The rows are grouped in 3 ways, from coarse to fine. Each group lies inside one group of the grouping before and may be the whole of it. The rows also spread widely along 13 directions, which tell nothing about the answers.
In the rows, zero is written as 128.
Known rows, each followed by its group in each grouping:
[100 133 119 137 154 117 107 151 146 108 174 173 105 128  98 126 114 119
 157 152 117 118 112 144 106 112  80 113]
j_892 koz j_178
[124 142  95 108 107 168 119 177 123 188 130 134 102 109 126 125 136 123
 100 141 110 120 188 131 129  98  98 177]
j_582 mozek j_209
[132  97 152 129  76  80 185 109 152 152 139 165 139 102 185 197 122 122
 118 110 136  92 100  96 141 178 127 130]
j_892 koz j_564
[150 131 123 121 155  97  93 157 127 109 150 124 114 146 139 137 126 146
 158 119 114 119 153 145 130 116  92 123]
j_582 Vefo j_403
[157  85 124 117 127  99 159 146 161  86 113 165  86 160 133 136 109  85
 133 166 174  89 129 150 119 194 135 103]
j_892 Ves j_675
[156 165 135 107 115 114 156 118 121 167 151 149  92 149 146 122 112 135
 136 109 103 101 137 101 146 127 134 168]
j_582 Sakol j_314
[167 151 148 100 123  92 102 168 118  94 107 175  99 112 127 138 140 162
 159 111 122 101 174 110 124 109 106 100]
j_582 Vefo j_403
[101 134 174 158 126 132 134 180 113 126 100 163 118 142 140 113  98 125
  92 126 121 114 202 122 112 106  90 100]
j_582 mozek j_209
[141 111 139 109 132 144 135 172 160 106 101 158 146 107 144 149 136 159
 108  85 121  65 155 114 112 120 100 145]
j_582 Vefo j_403
[133 185 163 120  96  80  88 114 139 122 177 165  93  97 111 119 136 147
 156 141 115 110 115 116 130 134 125 110]
j_582 Sakol j_314
[155 108 105  89 112 120 133 160 115 164 123 145 105 113 164 189 153 123
 128 136 138 134 144 108 144 139 119 136]
j_582 Vefo j_403
[100 117 168  94 137  98 107 142 152 146 170 151  98 137 173 159 146 142
 165 116 123 110 103 111 156 173 105 143]
j_582 mozek j_209
[179 125  91  81 154 106  86 172 140 129 101 146  55  78 139 147 165 143
 137 134 146  83 119 142 142 124 153 155]
j_892 Ves j_675
[173 152 127 112 100 109 133 132 148  93 124 163 101 118 103 118 125 141
 150 133 128  84 143 124 117 130 124 125]
j_892 koz j_178
[135 139 143 108 152  99 137 144 119 118 126 154  84 188 157 126 110 160
 120 100 113 116 205 104 134 152 130  94]
j_892 Ves j_675
[ 75 114 171 131 121 122 129 163 136 127 129 167 127 152 159 146 118 166
  88 105 110 128 226  96 118 159  87  72]
j_892 koz j_178
[ 93  95  66 129 146 135 127 198 111 117 156 197 131 146  87 166 110  78
 147 187 129 181 175 135  75 101  43  69]
j_582 mozek j_209
[176 131 115 106 140 124 144 129 126 112 143 119 106 193 124 135 120 130
 178 123 130 114 135 133 128 129 102 135]
j_892 Ves j_675
[120 103 150  82 128  91 122 140 160 131 152 164  92 132 176 166 150 132
 141 126 140 105 115 103 151 201 139 128]
j_582 mozek j_209
[ 98 121 152 126 138 154 140 136 139 127 149 155 145 137 135 166 137 154
 126 102 117 114 110  91 114 116  90 118]
j_892 koz j_564
[127 132 151 157 131 126 142 123 131 135 155 106 131 173 149 121  98 109
 122 130 124 115 124 138 132 130 110 142]
j_582 mozek j_209
[144 102  73 144 153 103 163 153 150  83 157 149 148 199 114 116  66  98
 130 132 107 115 194 158  90 138  86 113]
j_582 mozek j_209
[ 88 140 146 117 117 141 118 162 178 112 152 194 130  95  98 117 125 162
 138 104  96  66 147 123 100 114  63 143]
j_892 koz j_178

New rows. What belongs after each?
[145 119 131 133 131 112 120 135 130 132 150 100 133 155 161 150 124 135
 123 121 124 124 150 136 138 139 109 129]
j_582 Vefo j_403
[173 135  95 101 163  93 120 161 124 101 135 159 101 144 121 141 122 158
 185 104 101 110 157 128 121  97  90 130]
j_892 koz j_178
[132 175 131 101 142 107 136 103 136 138 180 178  89 138 134 126 120 142
 135 107  98  96 101  90 140 128 154 146]
j_582 Vefo j_403
[116 116  76 150 116 118 135  97 147 118 220 117 183 151 113 176 114  96
 128 161 121 164  96 130  95 140  98  97]
j_582 mozek j_209
[182 129 141  93 140 120 102 160 138  70 103 140  87 149 117 128 151 158
 170 130 147 102 153 125 125 139 116 105]
j_892 koz j_178
[139 129 118 111 134 162  75 187 118 128 104 128  81 112 118 131 162 124
  95 174 155 136 172 138 124 117 124 108]
j_582 Vefo j_403
[142 191 115 133 123 130  72 123 108 113 163 147 102  81  75 136 157 147
 144 162 123 146  95 113 107  64 125  91]
j_892 koz j_178
[147 125 156  98 147 145 126 146 145 109 103 149 106 122 150 154 159 173
 118  92 134  83 116  89 132 131 143 132]
j_892 koz j_564
[135 136  81 130 106 112  78 127 140 130 184  91 134 122 124 147 143 128
  99 166 124 161 168 144 119 148 130  98]
j_582 mozek j_209
[160 147 187 122 111 179  62 158  92 110 100  38 122 188 135 127 177 170
 128 144 156 171 204 119 137 123 102  81]
j_582 mozek j_209
[171 139 126 128 140  86 134 103 157 129 190  90 118 190 146 106  94 130
 176 111 102  92 115 162 148 153 108 185]
j_582 Sakol j_314
[137 125 123  86 125 121  77 119 183 150 210  88  81 130 126 132 165 132
 212 151 132  91  48 171 166 169  93 209]
j_892 koz j_564
[ 98 148 153 126 133 124 128 143 150 137 153 191 113 105 128 129 120 138
 112 115 109  91 117 105 116 121 114 133]
j_582 Sakol j_314
[144  67  99 103 163  97 165 174 123 155 125 151  98 169 190 180 112  90
 147 131 138 128 136 130 146 160 108 151]
j_582 mozek j_209
[173 117  73 118 178 126 109 163 140  68 140 124 144 157  93 144 124 147
 177 113 118 109 138 155  89  84  70 119]
j_892 Ves j_675
[160 118 137 125 130 163 107 130 131 159 139  34 109 189 167 128 144 128
  96 147 148 140 152 146 157 166 139 155]
j_582 Sakol j_314
[110 107  98  85 198 121 124 160 132 120 174 175  74 210 135 141 119 119
 148 145 120 153 153 112 125 168 114 102]
j_582 Sakol j_314
[116 145 138 124 174 107 113 149 122 151 143 147  88 141 174 128 115 152
  96  97  98 106 154 113 148 120 141 140]
j_582 Vefo j_403
[205 170 113  90  87  98 139  68 173  90 170 140  84 130  98 115 139 133
 165 144 138  71  74 119 137 172 184 149]
j_892 koz j_564
[177  98 124 106 142 110 105 179 133 107  85 126 102 106 147 165 154 142
 150 125 156  95 133 145 129 123 107 127]
j_892 Ves j_675
[172 139 102 101 119 100 140 154 112  70 120 208 120 124  85 167 132 144
 183 130 125 129 155  93  88  96  89  65]
j_892 koz j_564
[132 116 111  87 172 108 122 156 137 107 160 180  97 153 124 161 137 148
 196 113 114 116 112 111 123 124  84 125]
j_892 koz j_564
[139 118  86 165  92  43 135 140 131 110 175 177 137  96 104 165  89  91
 173 169 119 135 135 163  96 115  62  87]
j_892 koz j_564
[131 107 138 111 175 188 133 147 136 115 124 125 139 159 145 165 151 138
 106 110 144 111  88  97 121 117 126 133]
j_582 Vefo j_403
[151 124 133 145 114 114 147 126 141  99 133 145 145 124 125 152 117 132
 129 125 131 104 119 122 109 122 110 108]
j_892 koz j_178
[132 132 116 122 115 112  92 151 128 131 135 144 111  82 129 167 157 150
 117 140 129 130 143 118 122 117 117 101]
j_892 koz j_564
[130  94 147 120 141 109 166 181 122 126  94 176 104 165 171 145 101 113
 118 119 133 109 187 114 128 150 105 116]
j_582 mozek j_209
[161 141 108 131 112 138 152 105 113 111 134 126 175 134 133 188 141 172
  91  94 113 143 152  68 101 102 135  78]
j_892 koz j_564
[115 147 154 141 112 184  88 160 128 107 109 126 162  89 104 152 167 185
  88 109 124 121 163  98  91  74  89  88]
j_892 koz j_564
[154 140 154 113 146 127 114 110 150  99 129 126 107 125 143 148 155 157
 113 111 148  84  77 104 132 143 172 118]
j_892 Ves j_675
[136 160 185 123  76 129 110 106 139  87 130 149 144  97 111 163 166 169
 120 122 149 110 114  80 105 134 131  60]
j_892 Ves j_675
[144 104  87 117 161 150 144 163 146 114 144 122 151 182 135 136 106 138
 120 101 103 107 184 139 109 120  81 147]
j_582 Vefo j_403
[126  42 140 108 119 164 109 217 167 135  73  93 154 114 186 177 164 142
  90 115 158  96 191 149 129 169  73 150]
j_582 mozek j_209
[171  98  92 110 127  81 158 141 164 142 144 133  97 136 162 140 105 118
 152 118 118  70 133 160 149 163 115 191]
j_892 koz j_564
[ 53 113 184 150 150 119 140 145 123 153 171 174 107 170 164 147  99 100
 119 143 127 138 119 114 134 151  88 100]
j_582 Vefo j_403
[186 135 139 128  96 150  99 122 114 110 132  53 133 162 120 152 163 147
 154 151 155 151 140 134 131 125 104 107]
j_892 koz j_564
[156 107 123 111 154 129 104 144 154 137 125  72 113 147 183 143 146 173
  99  95 121  97 162 137 154 157 139 162]
j_892 koz j_178
[123 166  99 110 136 126 110 128 147 107 194 179 108 125  68 122 127 141
 182 136  98 110 107 124 102  94  84 131]
j_892 koz j_564
[100 101 102  96 154 104  99 137 150 123 201 139 141 152 151 188 148 144
 152 124 114 155 123 110 123 166  95 102]
j_582 mozek j_209
[155 147 137 120 100 171  83 144 120  90 132 100 149 131  84 151 171 164
 153 147 143 151 151 116 100  96  77  79]
j_892 koz j_178
[124  76 104 120 132  63  95 227 111 138  95 174 106  86 171 187 132 119
 129 146 135 146 216 146 122 131  71  86]
j_582 mozek j_209
[102 140  83 131 150 220  76 164 143 107 162 128 148 107  47 139 163 139
 120 162 126 140 109 134  74  57  69 116]
j_892 koz j_564
[129 143 128 131 163 117  91 117 135 100 190 118 131 149 108 153 139 145
 183 127 123 129  68 134 114 102  88 111]
j_892 Ves j_675
[105 170 183 148 181 152 122 128  99  69 149 176 126 186  92 127 117 159
 158 112 114 141 107  79  94  69  91  55]
j_892 koz j_178
[156 166 131 130 116  92  98 103 138  97 164 121 113 133 125 124 132 141
 117 141 126 123 132 119 126 145 163  95]
j_582 mozek j_209
[143 114 119 155 164 137 104 150 116 128 129  63 159 156 158 159 128 163
 107  95 116 131 160 145 120  90  89 122]
j_892 Ves j_675
[ 97 172 148 118 125 184  77 151 128 166 156 126 138  84 116 142 169 180
 103 105  99 124 130  95 116  71  92 145]
j_582 Sakol j_314
[143 110 121 105  93 128 116 160 150 112 123 152  90 123 113 139 144 115
 134 177 159 119 163 139 121 170 109 105]
j_892 koz j_178
[183 129 112  58 126  80 126 170 167 122 132 168  78 138 140 115 126 159
 191  93 100  58 184 138 145 162  97 188]
j_582 Sakol j_314
[121 125 104 130 143  64 138 142 166 120 154 202  95  91 140 133  95 127
 118 119 103  72 127 136 121 142 131 137]
j_892 koz j_178
[141 116 153 151 104 154 139 110 140 114 131 113 177  97 137 190 153 137
 107 124 153 115  58 100 110 113 121 109]
j_892 koz j_178
[145 114 141 137 120  82 140 143 138  97 153 189 140 103 109 173 117  95
 202 149 144 110  50 132 101 110  67 111]
j_582 Sakol j_314
[139 144 164 133 123 100 139 121 132 119 154 163 101 133 124 138 118 123
 186 130 129  96  72 122 133 117  98 137]
j_892 koz j_564
[142 162  94 126 146 103  92 116 148 101 180 124 141 119 117 138 133 189
 121  92  82 112 153 118 110 104 123 114]
j_892 koz j_564
[140  88  69 117 226 206 143 152 143 113 146 106 127 198 119 146 128 116
 124 128 133 121  77 135 111 100 112 165]
j_892 koz j_178
[150 127 146 118 144 115 167 114 161 119 154 129 118 191 158 112  96 127
 140  96 114  72 118 124 142 163 134 174]
j_582 mozek j_209
[154 169 173 111 104 111 199  72 128  84 162 215 148 163 109 162 113 136
 165  99 122 106  65  37 101 131 137  81]
j_582 Sakol j_314
[ 79 118 153 157 138  96 106 154 166 133 172 156 133 110 144 129 103 129
 114 124 107  95 130 151 116 140  80 130]
j_582 Sakol j_314
[183 158 120 127 178 118 147 130 103  90 106 131 112 191 144 122 107 184
 104  69  95 111 194  89 120  93 155 101]
j_892 koz j_564
[124 135 152 152 138 118 100 142 125 100 144 137 154 107 126 160 137 136
 135 128 131 127  94 119 105  92  98  94]
j_582 mozek j_209
[ 80 117 139 174 121 174 163 139 142 157 139 147 163 115 143 146 100 102
  37 130 124 105 125 117 104 110 114 131]
j_582 Vefo j_403
[157 133 138 119 149 105 122 155 108  90 125 169 120 136 124 162 131 133
 167 125 134 125 119 108 113  97  98  90]
j_582 Vefo j_403
[124 151 132 128  84  97 102 151 128 149 134 168 102  57 126 152 143 145
 118 140 119 113 155 120 125 112 110 114]
j_892 koz j_564
[161 143 126 115 113  97 118 126 140 114 133 135  90 132 131 129 130 138
 126 137 137 102 151 131 131 153 145 112]
j_892 Ves j_675
[137 113   9 137 200 155 131  99 127 152 217 101 108 168 112 166 120  72
 108 189 130 177  40 145 118 112 160 143]
j_892 koz j_178
[136 140 142 141 116  59  78 147 136 135 155 101  99 129 167 116 116 143
 124 132 111 120 194 162 150 155 117 124]
j_582 mozek j_209
[220 189 143 131  64 122 154  82 124 123 113  85 111 150 136  93 117 137
  90 125 131  89 165 113 144 138 197 148]
j_582 mozek j_209
[127 140  80 115 114 109 101 149 158 131 183 148 113 112 101 121 121 116
 143 155 109 114 153 156 114 131  96 146]
j_582 mozek j_209
